There are 5 ways to turn a row about zero (a turn may also mirror it). The second row of each pair is the first, turned, with some noise. The first 30 pairs use one turn. New pairs use 2 turns, one after the other, and a turn may come again.
Known pairs, each followed by its turns in order:
9  -7  -8  10  -14
-1  17  13  6  0 => Q_282

15  2  0  6  -22
-7  -13  18  -4  8 => Q_643

30  -9  13  -13  -11
20  8  -18  25  -1 => Q_941

0  -1  4  -2  -6
-4  0  3  0  -7 => Q_282

15  -8  2  13  -9
-2  18  12  -2  6 => Q_185

9  -12  10  -2  -5
4  10  -10  11  6 => Q_941

2  -5  14  2  5
-4  1  -9  6  8 => Q_941

10  -3  -30  -6  -4
28  7  13  2  -6 => Q_282

-2  11  15  0  -11
0  -5  9  17  5 => Q_941

17  -22  6  -30  3
-4  -6  -1  -28  34 => Q_185

7  4  2  -13  -4
6  1  1  10  -9 => Q_941

-1  0  5  4  5
-3  3  -5  -3  2 => Q_282

24  -19  28  14  -5
-27  -26  -8  -13  16 => Q_643

5  13  -6  0  27
-7  3  -28  3  -6 => Q_185

5  -2  -4  3  0
0  7  3  -1  -1 => Q_185

-27  12  -3  -3  -5
4  -21  3  8  -18 => Q_185

16  -2  3  8  6
-8  1  14  -2  -13 => Q_358

-3  1  23  -1  7
-3  2  -18  -16  8 => Q_643

1  -4  13  -2  -6
5  3  12  5  5 => Q_358

-38  -1  3  7  -10
2  -15  -13  7  31 => Q_358

38  -1  22  4  -8
-2  16  41  -3  -13 => Q_358

-4  -1  -6  -9  -2
-1  11  3  4  -3 => Q_643

1  -6  12  21  -2
-15  14  -1  -2  12 => Q_282

-14  -2  10  16  0
-16  -1  2  -2  17 => Q_282

-12  2  20  -12  3
1  10  -2  19  12 => Q_358

10  15  18  -1  -1
-3  -1  1  -27  4 => Q_643

-9  2  -6  12  18
-9  -2  -10  18  -4 => Q_185

6  -26  28  -7  16
-17  20  -27  15  6 => Q_941

2  1  -9  -38  12
-12  31  0  -3  -23 => Q_643

1  27  -23  -5  18
-10  18  -28  -13  -10 => Q_358

New pairs, each followed by its turns in order:
17  -8  0  6  -3
-11  -6  10  -12  1 => Q_643 Q_282

13  -4  15  25  8
2  -1  -11  21  -22 => Q_941 Q_643

8  -15  -30  4  17
-14  3  11  -28  -21 => Q_282 Q_643

21  -22  3  -2  -9
19  -24  -5  -11  -11 => Q_941 Q_941

27  5  -2  -1  27
21  -25  -11  -15  -12 => Q_941 Q_358

6  -10  13  -20  0
-2  -5  22  6  -13 => Q_282 Q_282

-5  10  -6  2  12
9  2  9  -8  4 => Q_185 Q_941

-14  0  5  -10  -1
9  2  1  -5  -12 => Q_643 Q_643

-38  14  19  7  -34
-33  7  -16  25  -34 => Q_358 Q_358

-15  10  7  -10  -10
18  0  2  16  5 => Q_941 Q_185

7  1  11  -28  13
-12  6  9  -26  9 => Q_358 Q_358

-4  -20  -5  38  1
-2  19  -26  17  -23 => Q_941 Q_358

-16  -4  17  -2  -3
7  -8  -7  20  -7 => Q_941 Q_185

-20  -4  -16  -15  -4
1  5  -2  -2  30 => Q_282 Q_185

-4  -21  4  -11  -1
-3  -9  -12  -23  4 => Q_185 Q_282

1  4  1  26  9
-10  -18  9  -14  10 => Q_358 Q_282

6  12  32  -4  4
-16  -28  -3  1  5 => Q_941 Q_358

-3  12  -24  -3  33
7  13  33  -24  -2 => Q_185 Q_941

-11  4  -9  27  11
2  -17  15  -5  -23 => Q_643 Q_358

7  -1  -2  -29  7
-19  -18  -4  -19  4 => Q_185 Q_185

13  -36  -1  -13  0
15  25  22  -2  16 => Q_358 Q_185

16  -3  -11  11  -10
4  -20  6  9  8 => Q_282 Q_941

13  -22  -35  38  9
45  8  -11  -13  32 => Q_185 Q_643

-22  21  -2  -8  -17
-34  0  -9  -5  -2 => Q_941 Q_282

2  6  -3  17  6
12  1  -9  1  11 => Q_282 Q_282

-20  4  1  -9  -2
-5  18  -11  -4  7 => Q_282 Q_941

-1  -21  11  16  -11
3  -15  -22  -17  2 => Q_185 Q_643

-15  -1  6  -8  -6
4  -12  -5  2  -13 => Q_358 Q_643

8  0  4  14  1
-2  4  -10  14  8 => Q_185 Q_282

-38  -1  9  2  -2
2  -31  -14  -14  -13 => Q_643 Q_941

9  6  -3  -1  -14
-2  14  -4  1  -4 => Q_941 Q_282

6  -2  7  -8  -24
-11  -15  -17  -10  7 => Q_643 Q_282

19  2  18  2  -8
3  -10  27  -11  7 => Q_282 Q_941

-4  7  22  -1  -13
1  9  -6  25  3 => Q_941 Q_185

-28  4  -1  -6  20
-6  20  -18  -9  -16 => Q_282 Q_941

4  2  2  14  -12
-10  -8  -8  -2  -13 => Q_941 Q_643

-26  16  -16  2  12
16  7  3  25  -17 => Q_358 Q_643

21  2  -3  -9  -9
12  -6  5  20  -1 => Q_358 Q_941

-16  -3  3  0  -36
-26  -18  -20  3  3 => Q_643 Q_941

-14  4  2  -8  -6
8  -9  11  4  -7 => Q_185 Q_358

0  -1  7  -18  20
-4  8  6  18  18 => Q_358 Q_282

26  5  14  -12  19
-1  30  15  11  11 => Q_643 Q_643

-1  -15  3  3  7
-2  2  3  10  -11 => Q_282 Q_941

-38  38  8  -1  8
-25  -24  7  -35  -25 => Q_358 Q_941

20  31  -11  2  26
14  15  -26  -16  28 => Q_358 Q_358

-5  -9  3  7  6
2  1  -1  -14  3 => Q_643 Q_941

